The groups are shells around one centre, one inside the other: the same stretched ball of 5 dimensions in 6 sizes.
In the rows, 128 means zero.
Known rows, each followed by its group:
[ 85 165 151 138  97 119  88 157 122] : J_162
[163 102 110  97 132 101 112  81 159] : J_792
[153  80  80 112 109  91 135  85  91] : J_72
[107 178 169  82 140 105  90 121 150] : J_792
[117 151 145  84 146 115  78 118 173] : J_540
[111 143 156 121 103 100  90 131 140] : J_450
[132  98 102 108 127 119  80 115 168] : J_72
[134 167 149 117 131 128 102 117 181] : J_450
[126 134 145  86 124  82 108 101 120] : J_162
[150  78  92 122  91  78 140  88  77] : J_72
[126 169 149  91 162 146  62 124 235] : J_68
[ 83 170 172 123  93  93  97 147  98] : J_68
[105 107 122 132  92 104  85 138 122] : J_72
[129 137 144 109 130 121  73 122 197] : J_68
[ 99 169 167 124 123 137  54 154 207] : J_792
[127  92  92 115 121 122  81 121 156] : J_162
[136 102  89 109 134 130  87 112 166] : J_162
[156 130 111  84 164 134  89  92 211] : J_792
[145  82  92 110 113  98 109  97 125] : J_450
[114 152 130 143 105 130 103 138 141] : J_162
[140 108 129 109 105  82 115  98 118] : J_162
[135 175 163 102 147 132  82 117 217] : J_68
[154 120 117 101 122  91 136  82 116] : J_540
[158  84  88 113 110  91 133  83 105] : J_540
[123 156 152  76 152 113  79 111 181] : J_162
[136 163 156  85 140  99 112  97 150] : J_68
[157 119 124  85 135  91 122  78 141] : J_792
[125 136 116 138  98 111 130 119  99] : J_792
[140 150 144 117 132 130  87 117 204] : J_72
[148 166 141  90 166 141  86 103 227] : J_792
[121 116 130 146  73  86 124 123  84] : J_540
[ 97 139 148 138  74  82 117 136  69] : J_450
[121 195 177 108 137 126  92 125 190] : J_68
[154 122 113 102 125  97 135  83 119] : J_540
[149 110  96 113 123 110 126  94 125] : J_540
[120 137 126 109 108  91 129 109  84] : J_450
[121 118 131 105 118 103  84 119 149] : J_450
[ 87 162 157 110 114 110  78 147 133] : J_72
[102 175 165 139  90 102 118 138 103] : J_68
[109 104 103 134  90 103 106 131  90] : J_540
[106 140 142 149  70  88 130 133  67] : J_72
[131 120 125  91 120  84 118  96 105] : J_450

New rows, each followed by its group:
[126 154 153 109 135 127  74 125 203] : J_450
[142 107 102 108 139 134  77 112 198] : J_68
[132  78  85 123 100  99 109 110 104] : J_540
[ 88 116 131 148  66  88 103 149  68] : J_792
[ 92 166 170 103 119 105  75 141 147] : J_68
[127  90  96 111 113 105  96 113 125] : J_450
[156 126 118  91 154 128  88  95 208] : J_68
[132 155 127  98 146 130  99 111 172] : J_72
[ 82 173 162 134  94 110  95 155 108] : J_162
[116 149 155 126  85  76 135 116  72] : J_72
[138 167 151  88 160 133  80 109 219] : J_72
[132 173 159 122 121 119 109 117 165] : J_72
[126  81  84 119 109 110  96 117 121] : J_162
[150  99 102  87 133  94 114  84 130] : J_72
[107 102 120 133  80  88 102 131  87] : J_540
[139 128 110 101 146 134  87 110 187] : J_450
[127 144 125 137 110 127 108 125 148] : J_540
[164  98 102 107 114  86 143  75 107] : J_162
[121 117 114 159  81 116 110 134 118] : J_792
[ 89 130 130 125  98 108  84 147 111] : J_68
[ 85 157 155 124  98 105  88 150 112] : J_540
[117 153 138 150  94 122 111 136 131] : J_162
[152 106 103 129 108 108 124  99 130] : J_450
[132 185 161  86 162 134  82 113 215] : J_162
[ 93 153 150 100 123 110  75 140 142] : J_68
[114 108 120 150  83 112  91 139 129] : J_162
[118 124 134 136 104 121  76 137 172] : J_162
[104 151 155  88 131 101  80 125 146] : J_162
[139 162 155 108 144 136  77 117 227] : J_792
[109 144 164 131  88  91  99 133 122] : J_792
[148  79  94 106 111  88 116  90 113] : J_72
[126 122 143 121  96  87 107 115 120] : J_68
[ 96 181 157 123 121 131  85 148 157] : J_68
[102 161 172 105 117 101  78 134 154] : J_162
[117  92  97 151  67  88 132 123  52] : J_162
[145 111 122 118  95  74 144  90  80] : J_72
[122  95 108 127  78  71 137 108  45] : J_450
[148 120 107 139 106 119 125 106 137] : J_792
[128 142 133 127 127 140  75 131 203] : J_540
[107 125 139 107 117 108  69 133 156] : J_162
[128  84  89 144  83 100 117 119  90] : J_72
[138 143 149  99 114  79 132  93 107] : J_162
[165 116 111 108 134 116 115  86 173] : J_162
[120 122 121 148  92 118 100 134 135] : J_450
[150  93 109 120  90  71 146  86  74] : J_162
[134 117 121 126  82  69 157  96  43] : J_162
[133 141 130 107 147 144  65 123 225] : J_72
[111 109 107 114 112 110  89 128 123] : J_540
[142  90 106 129  84  76 139  96  74] : J_540
[141  87 111 125  83  71 135  96  74] : J_162
[130  98 124 118  88  72 121 104  85] : J_162
[107 118 137 139  66  72 127 126  53] : J_72
[118 165 156 122 134 145  61 141 225] : J_162
